The first 9 rows are patterns. Each new row is the sum of 3 different patterns, raised or lowered, with some noise. Before adding, each is slid sideways (what falls off one end comes back at the other) and multiplied by a number that may be negative. Names go in the order of the patterns.
Known rows, each followed by the names of its patterns:
[-12   1   9   2   3   0  -2  -2  -4   8  -5   2   7  -4   0  -5  -1   2
  -5   0   0  -1   1  -1  -2   6   3  -7 -18   5   5   1  -5  -3  10   1
  -8   1  -2   4   3  -5   0] => lofo
[  2   0   2   8   3  -1   0  -6  -5   1  11  -5   4  -5   3 -10  -4   4
  14  -8   0   0   4  10   1  18   7  -1  -8   5  -2 -10 -13 -16  10  -1
   0  -7   3 -14  -1  -9  -3] => vovid
[  0  -4   6   0   1   5  -1  -6  -7   0   0  -9   0   3  -3 -18   8   3
  -8   9   4   4  -1  16   5  -2 -11  -3   1  -1   1   3   3 -10  -5  -1
   3   7   0   1   9  -2  18] => kiz
[  9  -8  -3   3   2   7  -3  11 -16 -16  -1   1   4  -2  -2  -2  10  -1
   3   0   6  -1  -1  -2  12 -14   2  10  -5  -5  -6   0  -1  -2 -11   4
  11  -2   2   8  -3   0   4] => sen
[  0   0   4  -4  -4 -10   6  -1 -10  -2  -4   8   4   6  -6 -18  -2  -7
  -3  -6  -1  -5   3   4   2   2  -3  -2  -3  18   0  -7   8  -7   5   5
  -1  10  -4  -2 -15   0  -1] => Zed
[ -9   5 -18   3   5  -1   1  -1   4 -18   0  -2  -1  18   3 -12  11   3
   0   0 -13  12  -1   0   2   2  -1  13   3   8   2  -6  -1   6  -6  -2
  -3   4 -14 -13  -4   4   5] => vun
[ 10  14  -3   3   7  -9   3   9  -5   1  -8   0   3   2  -8  -1  -7  -3
  18 -14   6  -4  -5   0  -7   3  -1   4  -3  -2  -3   3  -5   3  10  -4
   3   2 -12   1   3 -15   9] => labe
[ 10  -3   4   1   1  -2   1  -2  -4  -6   0   4  11   4  18   2   7  -1
  -3   2  -9 -11  -1   7   4   3   7  -2  11  -5  -1   3  -7  -1  18  10
  10   1  -5   3   1  -1   3] => Rofin
[ -3  -1   4  -5  -7   9  -1   5  -7   8  -4   6  -3   8   2  -3  -7 -12
 -18  -2   1  -9  -1 -14 -13  12  -4  -8   7   2 -18   4   0   1   2  18
   3   1   2  -2   6   5  -1] => vebiz

New rows. What belongs after each?
[  6  -5   4   1   2  16  -4  -4   2   2 -10  -2  -1   3  -2   4 -11   8
   9   3   7  13 -11  -7  -9  -3  -4  -6 -13   0   3  21   2 -13   3  -4
  -9  13  -3   0  -5  21   6] => sen labe vebiz
[ -6   6  18  -1  11   9 -14   0   5  -6   6  12   0 -20   3  -1   1   5
  10   9   2  -4   8  -2  -1   1 -17  10  -1   1 -12  10   2  -1 -14  -2
  10  10   3  19  13  -2  10] => lofo vovid vebiz
[ 8 17 18  7 -2 16 22 26  5  1 14 -3 10 14 15 16 15 14 20 26 -2 19 29 28
  1 24 16 12 18 21 10  6  6  6 11 18 13 20  6  0 29 -1 24] => lofo vovid labe
[13 22 15  0 25 30  9 12  7  1  1 26 -7  7 19 23  4 -5 37  3  8 24 -5 11
 11 12 12 11 -6 17 -6  7 24 -3 15 -1 -7  6 -2 17 14 16  9] => kiz vun labe
[  5  -9  19  21  15   2   2   0   9 -10  11  -1  14 -13   0  -1  -5  13
   4  10 -12   9   9  14   3  -9  19  -9  -8 -13  10  19  -2  -3  14  14
   4  -9  -5   4  21  21   4] => lofo sen vun
[12  0 -4  8  3  1  9 21  2 14  8  6 24 -1 15 10  7 16 28 14  9 13  4 13
  1  7 16 37  7  9 13 14  8 -3 19 15  1 17  6 21 22 26 31] => lofo Zed Rofin
[  8 -16  19 -12  -7   3   0   0  16   7   5   2 -19 -19  -2  -5 -11   5
 -14 -11  -3   2  -6  -2  -2 -23  -3 -11  12  21  15  14  -5   5  -4   2
  -7 -10 -18  -4   1  -2  -4] => sen Rofin vebiz
[ -7 -24  -5 -13   9 -11  -5  -8 -12 -22   8 -14 -11 -22  -5   8  -9  -2
 -14  -4 -14  -8  13  -9 -10   3  -6 -15 -11  11 -13 -14  -4 -17  -6 -17
  -6  -7  -7 -13   4  -8 -11] => kiz sen Zed
[-13  -8 -10 -33 -14 -29  -3  -9 -11 -16   2 -13  -9  -4   2 -10  -2  10
  -8  -4  -4   3  -9 -27  -7   7 -14 -17 -13 -13  -4 -11  -7 -18  -8 -14
 -22  -2  -5 -34  -7  -2  -5] => sen Zed vebiz
[-12   8   2  -5  14   0  -7  -7 -11  14  -3  -4  11  -2  15  13  10  16
   9   1   8   6  -3  -1   1   8 -13 -17   2  -3  -2  11  -3  -8  -5   9
  -2   3   0  12 -10  -2  -5] => vun labe vebiz
[ -2   0  -6   9 -12   5   3  -9   0  -4 -14  -5   2   7  -8  -8  -5   9
   9 -14   2 -23 -15   9  -3   2  -1 -10  -3   0  -9   1   1   5  -4 -11
  -7   0 -15  -4   2 -11 -13] => lofo sen Rofin
[ 33  23  15  19   3  26  23   4  18  19  17   7   4  23   0  23  23  21
  16   5  12   3 -15  18   8  15  20   3  -3   8   8   3  16  11  -2  14
  18  18  16  39  17  11   1] => lofo Zed vebiz
[  7  -9  16  29  11  -8   2   4  23  -7  19   8   0   5   9 -13   6 -13
   0  13  -2   7  17  16  -3   6  15  20   1  14   5  15 -16  28   8   0
   6 -10   3 -18  18  18  14] => vovid Zed vun
[ 14   5  -2  22   4  -5  -2  27  15   3   8  -3   3   3  29  33  11   6
  -7  10   8  16  -5  13   9   3  -2   9   9   5 -10  16  13   1  19   9
  -2  11   9   5  -2  12  -4] => lofo sen Zed
[  0   6   5  -3  -4   1   2   2   8   4  23   7  13   0 -10   9  -4 -11
 -11  13   6   8   9   4  20   1  -1   4  10   6  15  12   6   2   6  13
  12   4   4  -2   3   3  10] => lofo Zed Rofin
[  2   2  15  23   5   2   6   6   6   4  27 -13  -8   1   7  -3   3  18
  12   5   4  13  11  13   4  24  10  17 -16   9  15 -10  -3 -15   6   2
   1 -12  11   3   5  -5  13] => lofo vovid sen
[  3   5   7   0 -21  16   0  -3  -3 -13   4 -10  -4   9  20  12  12   1
  19   9   7  23   0  -5   0  -8  -1  -4 -26 -16   8   1 -29  -4 -18  -7
   7 -14  -5  -2   4 -17  -3] => vovid vun vebiz
[-10  -7  -5  -9  -5  17  -4  -8  -9 -22   1 -11  -8 -12  -5  -6  -6   7
 -14 -33   5   1 -20  -7   4  -3   6  17  17  14   2  -6  -1  31  -5   5
   5  -7   3  -3   6   5  16] => Zed vun vebiz
[ -2  -1 -15 -15 -27  12 -11  -6  -8   1  -7   9 -19 -12   8  12   3   7
 -13   2   4 -27 -13  17  -2  -6  -7 -13 -12 -16   3  -4  -2 -18 -12  -5
   2   6  -4   6  10 -14 -19] => lofo vovid vebiz
[ -2   4   7  30  25   6   6  -7  11  12  12  24  10  10 -14  13   5  12
  34  25   1  19  28  13  14   4  35  17  14   7  12   3  14   6   3  19
   7   9  -2  13   0   1  14] => vovid kiz vun
[ -6 -10  -2  -5 -19  -2 -10 -11 -13  -9  -2   6  -9 -11 -17  -9  -1  10
 -19  -1   5   8   6  10 -10 -12   1 -10   3  10 -21   0  -9  -2 -23 -11
  -1 -11   5 -32  -6  -8  -7] => Zed labe vebiz
[-18  -6 -22  -9 -16 -15 -16 -20 -10 -17  -8 -15 -10   0 -14 -27   7 -18
  -3 -11  -6  -6 -17  -5 -20  -9 -19   1 -14 -19 -12 -18  -4 -18 -14  -9
 -10 -17  -3 -19 -15 -22 -23] => sen Zed labe
[ -5  -1  -7  -4   0  -7  19 -15  -2  17   1  20   6  21  16  33   2 -13
   5  -7  14   1  -2   3  -2   5  -2  16   5   7   8 -20  21  26  12  -1
  -2  11  18  -6   1   3  -5] => kiz sen vun
[-14 -13  -4 -21  -9   3   1   2   3 -17   5  -5 -15 -14 -14   6 -13  -6
  -5 -13  -1   0  -9  -5  -8 -12  -1   3 -10  -8 -22   7 -10 -23 -12  -2
  -4 -14  -2 -31  -6  -6 -13] => sen vun Rofin
[-16   4   0  -1  -9  15  10  17   2  -5  15  -4   3  11 -22   1  10  -5
   6  17  -3   8   4 -13 -24 -10  -5 -12 -17  -9  -1   2   1   3 -33  -3
   2 -11   4  -8   9 -22   1] => vun Rofin vebiz
[  0  -8 -22 -10  -9  -3  -1  11 -14  17 -21   7  -6 -11  -3 -27 -18 -24
  -4   0   3  -9  -4   9 -14   6 -15 -16   1  11  -2  25 -13 -12 -13  -5
 -11 -12   4 -16  -9  -3  -5] => vovid labe Rofin
[  5   9 -12 -10  -3   4   6  -1   1  -5   7  -6  -1  -6  -4  -2  -7  10
  -6   3  22   5  -7   3  10 -14  -9 -13  13   4  -1   7   3  -5   2  -2
   7  10  -6  -2   3   3 -16] => sen vun Rofin
[ 10  11  -3  -7  30   6  10   1   2   9  13   7   7  10   6   3  -4  27
   4   3   3   3   2  17   2  26  11  11 -12   2  -9   2   6  -4  -6 -10
  -5  24   6  -4   7   9 -10] => Zed Rofin vebiz
[ -6 -11  -1  -3  -1 -14 -10  -6   3   1 -11 -14 -20 -15 -11  -9 -12 -29
 -20  -1   0   0 -17 -10  -4 -30  -6  -5  10 -13   7  -5  -6 -12  -7  -6
  -3 -19 -12   1   6  -6  -7] => Zed Rofin vebiz
[-14 -14 -22 -15   4  15 -22  -8 -12  -4   8  -6  27  -8 -14 -11 -17  -9
 -25 -17 -32  -8  -6  -3 -13  -5 -24 -12 -20 -17   3  -4  -5   3  -8 -17
 -27 -17  -7 -22  -2 -12   1] => lofo vovid kiz
[ -5  -9 -23   5  -3 -19  -3  -8  -7   0  18   3  -5 -16  -8 -17 -12 -11
  -2 -14 -12  -9  -5   6  -6  14  -4  -4 -15   4 -12  -7  -7 -16   2  -9
  -7 -20 -14 -17  -3 -24  -8] => vovid kiz Rofin
[ -5  -3   6  -4   7   6  19   9 -13   8  -2   3   7  13   2   2  23  12
 -19 -12  -6   6  -1  14   3   1  -2  -5  13   3  11   6  17   8  -4  28
   8  -7  10  -5  -4 -14   9] => kiz sen Rofin
[ 13  -5  -2   4  -2   9  -5 -14  -9  -6   4   8  -9 -15   0 -18  13  -2
  -7  14  -7 -16   1  15  -4  -2   7  11  -1 -17   0   8   0  12  -8  -7
  21 -13  -3  -7  -7  -1 -17] => lofo labe vebiz
[ 17  -7   0   9   1  -4 -21  -1  -1  -3  -6  -1  -9 -29  24  -4  -1   6
   0   2  -9  13   7  -2  -8  -2  -5   2  -7   5  14 -18  -2   1 -10   6
   2 -18  20   8  25 -16   2] => lofo kiz labe
[  8  -5 -17   6  -4  -9   9  18  -6  11   1   5   2  -8  -6  -2  -1  -4
  11  -3 -12 -16   0  -6   8  13  -1  10   9   7   6  10 -20   6 -11  10
  -5   4  15 -25  -5  -3  -6] => sen Zed labe
[-24 -14  -7 -15   6  -2  -3 -23 -24 -12 -19 -14 -19 -10 -24  -6  -6 -11
 -13 -24 -24   2  -3 -25 -31  -1 -21 -22   6 -19 -13 -11 -11 -15  -9 -12
  -8  -3 -11 -17 -14 -49   5] => Zed labe Rofin
[ 5  0 -3  6  4  4 15 10 -2 18 -2  1  9  1 13 21  4  7 15 -4  2  1 -7 12
 12  8 -3  6 -3  2  2 -2 10 -9 -6 11 17  8 15  0  6 10  9] => vovid sen Rofin
[ 16   1   2   4   7  -6   8   1 -17  10 -15   3   8  -4   9   3   5 -16
  -8  -2   1   6 -10   3 -22   5   6   1  -2  -8  -5   0  -3  -9 -15  18
  -1 -18  17  -1  -7   2  -8] => vun labe Rofin
[-16 -15   1  -5  -9  -5   6  -2  -3  -8   0   3  -3  -2 -10  -8  -5  -4
 -14 -14 -14  -8  20 -19   4   2   0  -3  -2 -15   4 -15   1   8  -8   1
 -27  -7   3   3 -16 -10   8] => kiz sen Zed
[-20 -21  -5  -6 -12  20  -4 -24  10 -16  -9  11   5  -1  -2  -4   4 -13
   2   4  -4  -4   1 -20 -15  -4   0   1  -9   5  -6   3  -8   0  12   3
  -7 -18 -27   2  -8   0  -2] => lofo vun vebiz
[-16   2  11  13  17  12  26  19   4   6  25   8  -6  -9   4  14  25   9
   5  12  -5   2  -5   9  12   4  14   3   9  25   8   1  -1   8  30  -9
  16  -2  15  -2   4   7  21] => vovid vun Rofin
[19 13 33 19 18  5  4 19 22  3  8 16  2  3 21  5 12 12  8 13  4 16  7  4
 10  8 11 19  4  4  5  8  6  2  9 18  0  1 10 12 -2 15 17] => lofo kiz vebiz
[ 12  -1   2  -5   9   4  17   4   0   4  -8   7  17  23  20   1   3   2
  10  15  26   2  10   1  -2  -6  16  -8 -13   8   0  -4   0  11 -14  -8
  -8  -9   4   3   6   2  13] => vovid Zed vebiz
[  5   3  -3  14  -8   5   4  -2  16  23  -5   9  -1  16   1   6  25   1
   6  11   8  16  14   2   5  13   2   4  13  -7  12 -17  19   0 -13  17
  13  13  -5  26  -3   7  -2] => kiz vun labe
[ -6   1   8   1  -7 -14 -12 -10   1 -16  -7 -15  -1 -11 -18  -6  -5  -3
 -14  16 -22  -5   6 -18 -11   4   2 -10 -11 -11 -14  12 -10 -14   2   4
  -8 -12 -25   4  -5  -8  -4] => lofo Zed vun
[  8   8  -9  12  -2  -9   0 -18   5   5  -9   3   6 -22   7  -7   4  -8
 -19 -16 -11  -4  -8   2   0 -13  -6   7  21 -15 -14   3 -10   2   9   7
 -11 -18  -4 -17  -3 -12 -11] => vovid sen vun
[ 12   5 -15  20   5  -4  20  15  11  -4   9   4  25  14   1   9  -2 -10
  19   0   2  -1   3  10 -15  -5   4  16   1  24  22  16  15  -6  12   7
  16 -10  24   3   8   7   7] => lofo vovid sen
[ 10   6   1   8   1  19   5   7  11   1   8   4   2  17  -6   8 -21  11
   9  -2  -3   7 -12   2  -2  19   8  -5  18  10  12   5  26  -9 -19  13
 -16   1  -1   2  -7   4   0] => kiz Zed Rofin
[ -6   5 -24  -7  -6 -17   4 -27  -1  -8 -15 -19 -12   4 -10  -6  -4 -13
 -11  -1  -4 -13   2  -8 -10 -14 -15   5 -20 -34  -7   5   5 -17  -9  -6
  -5  -6  -3 -13 -12 -14  -3] => lofo sen labe
[-10   7  -4 -16  -2   0   7  -8   1   5   3   5  -1   7 -14  -1  -8  14
  13   8   2  -7  -4  -2   7   4  10  -5   4  -4 -12   7  -7  -2  12 -11
  -3  11  -1  -7  -3   3   2] => lofo labe Rofin
[ -4 -11  13   0   0 -13 -24 -11 -20 -27 -24   1 -23   0  -2   6 -18  -9
 -10 -19  13  -2 -17   6 -18   1  -1 -11  -5 -10  -5 -26   6 -23  -4 -18
 -11  -9  -6 -22  -3  -3 -18] => vovid Zed labe
[-14  -1  -1  -6 -17  -7  -3   7  -6  -7   9  15   7  -8   1  -3   7   7
  18   5   5   7  -2   1  -3  -5 -24 -15   1   7   5   1 -13   8  -1   2
   0   2   6   8  -5   9   8] => vovid sen Rofin
[  9  20   4   6   9   3   3   9   4  -7   0   9   5   5  10  -1   3   9
  -7  19  -2   8   0 -16  -5   4  17  -6  14  -5  -5   8  -8  -1  24  -7
  -9  16   6  16 -10  11   2] => Zed vun vebiz
[-11 -17  17  -8   2 -10   1 -13  -2  -7  -8  -4  -9 -15  -7   1 -16   3
   7   4 -12  -5   3 -14   3   5   7  -1   8   6 -11 -11 -14  -4  -6  -5
  -8  -8 -22 -10 -13  -7  -2] => vovid kiz vebiz
[ 9 -9  1  7  5 -7 10 27 -2 10  5 13 -3  6 16  5 -5  6 -1 15 -1 15  9 -5
  4 -2 10  0 -1 -5 -2 11 14  6  3  9  2 -3  6 -7  3 12  0] => vovid kiz sen
[ 12  -2  13  -2  15  11  13  -3   6  16  30   0   1   9  17  22   3  29
  29  16   4  10  -6   1 -16   6  12   7  13   1  22  10  11  -1  -2  13
   5  12  13  18  15   9  11] => lofo vovid Rofin
[ -3   6   2   5   3 -26  13 -22   1  -6  -8   0  -9   1  -8   3   9   2
 -12  -2  -7 -19   7 -11  -5  -3  -3   5  13 -26 -20 -17   1 -11 -12   5
   1 -12  -7   0  -6  -4   1] => lofo labe Rofin
[-10  21  -2 -10   6   3  -8  -2  12   5  19   2   4  11   2  -2  -1  -9
  -3  12  22  17   1   8   4  -2  -7   6  20   5  18   1  -6  13   0  22
  -2  -9   3  11  16   8  36] => vun labe Rofin
[  4 -27 -30  -4 -15 -11  -4  -6  -8   1   0  -3  -1  -6 -11 -13 -25  -2
 -36 -18   2 -15 -14  -6 -18 -25  -2 -23 -14  10 -18 -15   5 -15  -2  -1
   1 -22 -20  -3  -4   2  -8] => sen Rofin vebiz
[-19 -15 -26  -8 -10 -21 -11 -21 -20  -6   1 -11 -23 -10 -27 -17 -12 -22
  -3  -5 -18 -12 -19 -11 -19 -22 -12 -29 -33 -25  -7 -15 -16 -11 -30 -14
 -12  -9 -19 -43 -22   3  -9] => lofo Zed Rofin
[-24 -15   2 -15   4 -11   2   5 -18 -19  -5   4 -18 -11 -18  -3 -25 -10
   6  20 -14  -6  11   7   9 -17 -15  -6   7   5  14   3  -5  -6 -14  -1
  -8 -20 -10  -5  -5  -3   5] => vovid Zed Rofin
[-21  12   9  11  12  12  -1  29   4   7  10   5  -4  22  10   3  -2   0
  -5 -17  -3  10  24  -6  11 -11   7   3   0   9   0   1 -16   1  11   4
  28   9 -13  13   6  -1  -6] => kiz vun Rofin
